The groups are shells around one centre, one inside the other: the same stretched ball of 5 dimensions in 6 sizes.
Some rows, each with its group after it:
0.077; -2.189; -0.522; -1.146; -1.304; 0.853; -4.789; 0.003; -0.702; -2.638; -0.080; 0.155; -0.979 -> Z734
0.344; -2.470; 0.121; 0.108; -0.678; 3.084; -3.000; 2.273; -1.416; -3.517; 0.681; 0.122; 0.688 -> Z537
0.816; -2.389; -1.037; -2.099; -0.785; 2.439; -3.319; 1.292; -0.364; -1.837; 1.191; -0.034; 0.304 -> Z553
-1.304; -2.332; -1.014; -2.388; -0.359; 0.368; -4.891; 0.523; 0.304; -3.460; 1.046; -0.754; -1.764 -> Z676
-1.242; -0.975; -1.206; -2.744; -0.491; -1.024; -6.013; -0.771; 1.215; -4.347; 1.860; -0.200; -2.089 -> Z337
0.495; -0.565; -0.826; -1.703; -0.907; 0.617; -4.863; -0.180; 0.554; -3.870; 2.150; 0.793; -0.128 -> Z259
-0.896; -1.816; -1.476; -3.072; -0.869; -0.383; -5.507; -0.783; 0.976; -2.839; 1.545; -0.047; -1.758 -> Z553
-1.221; -2.032; -0.889; -2.056; -1.081; -0.886; -6.064; -0.964; 0.144; -3.266; 0.021; -0.340; -2.562 -> Z553
2.438; -1.694; -0.148; -0.331; -0.439; 4.892; -1.490; 3.343; -1.345; -2.777; 1.829; 0.461; 2.730 -> Z259
2.060; -1.310; 0.451; 0.941; -0.873; 4.205; -2.231; 2.642; -1.640; -3.786; 1.487; 1.109; 2.517 -> Z537
-0.028; -1.369; -0.897; -2.258; -0.313; 0.629; -4.727; 0.672; 0.133; -3.602; 0.965; -0.702; -1.196 -> Z553
-0.080; -0.712; -0.770; -1.711; -0.302; 1.121; -4.351; 0.798; 0.701; -4.631; 2.853; 0.393; 0.060 -> Z734
-0.358; -3.190; -0.720; -1.184; -1.930; 0.867; -4.824; -0.625; -0.777; -1.485; -0.310; 0.664; -1.063 -> Z676
-0.459; -2.842; -0.437; -0.716; -1.594; 1.193; -4.546; -0.026; -0.783; -2.456; 0.221; 0.666; -0.672 -> Z734
1.334; -2.079; -0.707; -1.450; -0.553; 3.457; -2.531; 2.213; -0.615; -2.383; 1.729; 0.185; 1.345 -> Z734
1.061; -0.631; -1.030; -2.422; 0.312; 2.449; -3.154; 2.161; 0.572; -4.001; 3.091; -0.296; 0.899 -> Z734
-1.798; -3.023; -1.053; -2.228; -1.627; -1.392; -6.515; -1.749; -0.068; -2.180; -0.929; -0.308; -3.346 -> Z537
-0.266; -0.454; -1.551; -3.443; -0.361; -0.585; -5.598; -0.608; 1.543; -3.864; 2.443; -0.158; -1.435 -> Z259
0.700; -1.136; -0.178; -0.201; -1.368; 1.581; -4.292; 0.239; -0.455; -3.742; 1.525; 1.351; 0.612 -> Z259
0.435; -2.065; -0.457; -0.774; -0.740; 3.010; -2.958; 1.779; -0.410; -3.265; 2.270; 0.782; 1.257 -> Z676
1.003; -2.492; -0.165; -0.619; -0.579; 3.127; -2.912; 2.345; -1.551; -2.651; -0.001; -0.468; 0.437 -> Z676
-0.090; -2.553; -0.789; -1.760; -1.214; 0.683; -4.854; -0.037; -0.630; -2.102; -0.408; -0.295; -1.450 -> Z553
0.328; -0.756; -1.180; -2.617; -0.542; 0.418; -4.898; 0.010; 0.788; -3.543; 1.990; 0.041; -0.687 -> Z734
0.185; -1.065; -1.079; -2.614; -0.344; 0.395; -4.902; 0.355; 0.424; -3.491; 1.204; -0.589; -1.184 -> Z337
0.324; -3.331; 0.328; 0.857; -1.777; 2.779; -3.470; 1.130; -2.146; -2.273; -0.702; 0.829; 0.382 -> Z537
1.900; -1.390; -0.894; -2.051; 0.251; 4.161; -1.802; 3.294; -0.212; -2.939; 2.777; -0.306; 2.015 -> Z676
1.993; -1.165; -1.125; -2.402; -0.009; 3.667; -2.208; 2.588; 0.130; -2.662; 2.953; 0.005; 1.888 -> Z537
-0.075; -1.417; -1.304; -3.002; -0.673; -0.234; -5.419; -0.387; 0.497; -2.836; 0.682; -0.618; -1.842 -> Z537
1.380; -2.050; -0.329; -0.876; -0.244; 3.893; -2.204; 2.962; -1.076; -2.964; 1.424; -0.178; 1.465 -> Z337
2.144; -1.547; -0.096; -0.085; -1.165; 3.560; -2.697; 1.783; -1.292; -2.648; 1.138; 1.008; 1.916 -> Z676
2.341; -0.763; -1.025; -2.084; -0.256; 3.603; -2.326; 2.242; 0.163; -2.799; 3.155; 0.517; 2.226 -> Z676
1.242; -1.746; -0.440; -1.173; -0.032; 3.632; -2.357; 2.941; -0.730; -3.334; 1.820; -0.279; 1.348 -> Z337
-0.309; -1.009; -0.711; -1.929; -0.015; 0.783; -4.581; 1.053; 0.344; -4.573; 1.743; -0.555; -0.860 -> Z259
0.645; -1.303; -0.455; -1.073; -0.134; 2.898; -2.953; 2.271; -0.158; -4.132; 2.603; 0.247; 1.193 -> Z553
0.613; -2.579; -0.503; -0.760; -1.371; 2.598; -3.394; 0.948; -0.807; -2.161; 1.090; 0.912; 0.752 -> Z337
0.792; -2.029; -0.241; -0.251; -1.218; 2.853; -3.206; 1.267; -0.794; -2.977; 1.628; 1.169; 1.275 -> Z734
-0.840; -3.019; -0.817; -1.523; -1.472; 0.703; -4.849; -0.304; -0.377; -2.147; 0.266; 0.327; -1.264 -> Z337
-0.583; -1.773; -0.259; -0.404; -1.620; 0.193; -5.409; -0.758; -0.377; -3.671; 0.597; 1.031; -0.968 -> Z259
-1.178; -1.314; -1.187; -2.447; -0.818; -0.538; -5.675; -0.806; 1.118; -3.926; 2.132; 0.354; -1.536 -> Z259
1.380; -1.555; -0.747; -1.727; -0.550; 2.440; -3.358; 1.554; -0.508; -2.626; 1.124; -0.156; 0.500 -> Z553
-0.904; -1.546; -1.149; -2.302; -1.227; -0.658; -5.856; -1.247; 0.792; -3.273; 1.410; 0.500; -1.678 -> Z337
-0.500; -0.826; -0.971; -2.446; 0.199; 0.606; -4.640; 1.021; 0.834; -4.738; 2.359; -0.622; -0.906 -> Z537

New rows. What belongs after each?
1.076; -2.143; -0.641; -1.627; -0.387; 2.685; -3.156; 2.037; -0.891; -2.475; 0.524; -0.658; 0.186 -> Z259
-0.023; -1.071; -0.256; -0.584; -0.703; 1.450; -4.249; 0.822; -0.059; -4.599; 2.089; 0.751; 0.265 -> Z734
-0.927; -2.390; -1.337; -3.113; -0.211; 0.453; -4.747; 0.641; 0.388; -2.825; 0.857; -1.191; -1.889 -> Z537
1.881; -0.844; -0.564; -1.209; -0.086; 3.883; -2.155; 2.780; -0.161; -3.706; 3.189; 0.532; 2.368 -> Z734
-1.254; -1.428; -1.244; -2.716; -0.739; -0.893; -5.947; -0.907; 1.011; -3.745; 1.507; -0.112; -2.118 -> Z734
0.611; -2.175; -1.516; -3.251; -0.410; 1.835; -3.651; 1.120; 0.277; -1.776; 1.474; -0.605; -0.313 -> Z537
1.379; -0.503; -0.744; -1.342; -0.675; 2.557; -3.282; 1.190; 0.449; -3.795; 3.483; 1.308; 1.808 -> Z537
-0.801; -1.835; -0.782; -1.503; -1.324; 0.010; -5.396; -0.762; 0.255; -3.353; 1.186; 0.680; -1.201 -> Z734
-0.358; -0.983; -1.824; -4.154; 0.292; 0.244; -4.755; 0.599; 1.580; -3.558; 2.706; -1.002; -1.300 -> Z537
-1.453; -2.431; -0.876; -1.711; -1.506; -0.638; -5.921; -1.269; 0.174; -2.940; 0.433; 0.407; -2.108 -> Z337
-0.418; -3.665; -0.556; -1.221; -1.386; 1.343; -4.382; 0.450; -1.359; -1.489; -1.208; -0.437; -1.450 -> Z537
-1.655; -2.155; -1.366; -2.918; -0.743; -0.677; -5.729; -0.708; 0.920; -3.244; 1.331; -0.324; -2.291 -> Z537
2.198; -0.005; -0.451; -1.193; 0.202; 3.557; -2.407; 2.838; -0.038; -4.495; 3.275; 0.314; 2.279 -> Z537
0.142; -1.842; 0.031; -0.038; -0.651; 2.493; -3.453; 1.782; -0.856; -4.164; 1.414; 0.445; 0.633 -> Z337
1.571; -1.333; -0.451; -1.182; -0.060; 3.565; -2.425; 2.800; -0.616; -3.461; 2.002; -0.124; 1.528 -> Z734
-0.565; -2.180; -0.479; -0.824; -1.594; 0.467; -5.142; -0.588; -0.350; -3.060; 0.587; 0.853; -0.935 -> Z734
-0.950; -1.240; -1.587; -3.349; -0.539; -0.518; -5.534; -0.675; 1.478; -3.512; 2.394; -0.041; -1.604 -> Z259
-0.881; -2.726; -1.133; -2.429; -1.235; -0.207; -5.496; -0.712; -0.075; -2.047; -0.238; -0.409; -2.254 -> Z734
0.918; -2.381; 0.078; 0.249; -1.648; 2.232; -3.862; 0.708; -1.662; -2.474; -0.383; 0.786; 0.297 -> Z676
-0.255; -2.423; -0.490; -1.056; -1.610; 0.215; -5.357; -0.634; -0.831; -2.428; -0.780; 0.150; -1.635 -> Z676
-0.371; -3.077; -0.301; -0.545; -1.370; 1.722; -4.111; 0.644; -1.103; -2.464; -0.003; 0.340; -0.518 -> Z734
1.715; -1.953; 0.619; 1.536; -1.491; 4.089; -2.447; 2.070; -1.995; -3.293; 0.956; 1.644; 2.395 -> Z676
0.343; -0.880; -1.053; -2.134; -0.835; 0.741; -4.701; -0.073; 0.706; -3.498; 2.308; 0.639; -0.180 -> Z734
-0.423; -1.164; -1.444; -3.302; 0.066; 0.545; -4.623; 0.695; 1.147; -3.760; 2.474; -0.645; -1.021 -> Z553
0.173; -3.056; -0.659; -1.225; -1.719; 1.233; -4.527; -0.135; -1.050; -1.391; -0.659; 0.278; -0.927 -> Z537
1.961; -2.309; -0.316; -0.670; -0.494; 4.667; -1.633; 3.197; -1.360; -2.270; 1.440; 0.176; 2.204 -> Z537
-0.323; -0.369; -0.925; -2.276; -0.198; -0.070; -5.265; 0.140; 0.941; -4.812; 2.221; -0.163; -1.093 -> Z259
0.161; -1.786; 0.256; 0.459; -0.853; 2.416; -3.591; 1.595; -1.089; -4.325; 1.170; 0.680; 0.653 -> Z259
2.652; -0.890; -0.403; -0.776; -0.351; 4.579; -1.683; 2.987; -0.625; -3.195; 2.915; 0.841; 3.049 -> Z259
2.305; -1.524; 0.244; 0.387; -0.245; 5.216; -1.276; 3.863; -1.587; -3.599; 1.997; 0.513; 3.035 -> Z676
2.081; -1.509; -0.611; -1.078; -0.692; 4.003; -2.155; 2.295; -0.550; -2.528; 2.463; 0.867; 2.363 -> Z259
0.335; -3.080; -0.316; -0.643; -1.299; 2.260; -3.696; 1.059; -1.420; -1.969; -0.387; 0.081; -0.218 -> Z734
0.831; -2.443; -0.754; -1.323; -1.004; 2.983; -2.962; 1.447; -0.511; -2.105; 1.680; 0.645; 1.062 -> Z537
0.202; -0.534; -0.359; -0.983; -0.250; 1.473; -4.146; 1.211; 0.228; -5.076; 2.532; 0.395; 0.343 -> Z337
-0.013; -1.659; -0.114; -0.271; -0.687; 2.210; -3.653; 1.454; -0.488; -4.276; 1.869; 0.660; 0.608 -> Z337
-1.838; -1.395; -1.367; -3.119; -0.667; -1.899; -6.706; -1.443; 1.244; -3.957; 1.091; -0.537; -3.153 -> Z537
-1.316; -2.624; -0.998; -2.081; -1.619; -1.079; -6.277; -1.598; -0.037; -2.333; -0.543; -0.054; -2.794 -> Z259
-1.298; -2.279; -1.679; -3.585; -1.015; -1.191; -6.150; -1.363; 0.902; -2.239; 0.512; -0.584; -2.883 -> Z259
0.246; -2.383; -0.422; -0.483; -1.565; 2.129; -3.804; 0.428; -0.599; -2.597; 1.391; 1.344; 0.645 -> Z676
0.210; -1.470; -0.893; -2.261; 0.079; 1.696; -3.802; 1.705; 0.111; -3.683; 1.652; -0.793; -0.360 -> Z553
-0.273; -1.080; -0.342; -1.062; -0.524; 0.600; -4.903; 0.559; -0.133; -4.579; 1.088; -0.092; -0.899 -> Z537
2.438; -1.823; 0.005; 0.223; -1.048; 4.645; -1.812; 2.615; -1.539; -2.487; 1.541; 1.140; 2.783 -> Z537
1.042; -1.230; 0.233; 0.621; -1.289; 2.514; -3.607; 1.074; -1.020; -4.005; 1.448; 1.437; 1.334 -> Z259
1.532; 0.146; -1.353; -3.155; 0.688; 2.482; -3.008; 2.313; 1.219; -4.286; 4.085; -0.343; 1.277 -> Z676
0.358; -1.944; -0.461; -0.624; -1.796; 1.205; -4.602; -0.429; -0.489; -2.628; 0.884; 1.357; 0.027 -> Z676
-0.419; -0.884; -0.934; -2.087; -0.990; -0.739; -5.940; -1.016; 0.622; -3.840; 1.140; 0.223; -1.682 -> Z676
-0.181; -2.641; -0.755; -1.621; -1.332; 0.669; -4.890; -0.153; -0.653; -2.074; -0.392; -0.120; -1.421 -> Z734
1.298; -1.736; -0.769; -1.702; -0.195; 3.440; -2.481; 2.496; -0.356; -2.858; 2.162; -0.060; 1.361 -> Z734
2.023; -0.783; 0.301; 0.441; -0.241; 4.248; -2.059; 3.200; -1.177; -4.509; 2.254; 0.676; 2.582 -> Z676
-0.530; -3.092; -0.427; -1.031; -1.459; 0.574; -5.048; -0.101; -1.208; -2.139; -1.307; -0.337; -1.862 -> Z537
0.685; -0.306; -1.165; -2.638; -0.152; 0.998; -4.370; 0.700; 0.948; -4.036; 2.751; 0.008; -0.033 -> Z734
0.127; -2.114; -0.715; -1.257; -1.007; 2.086; -3.696; 0.850; -0.107; -2.911; 1.975; 0.802; 0.515 -> Z259
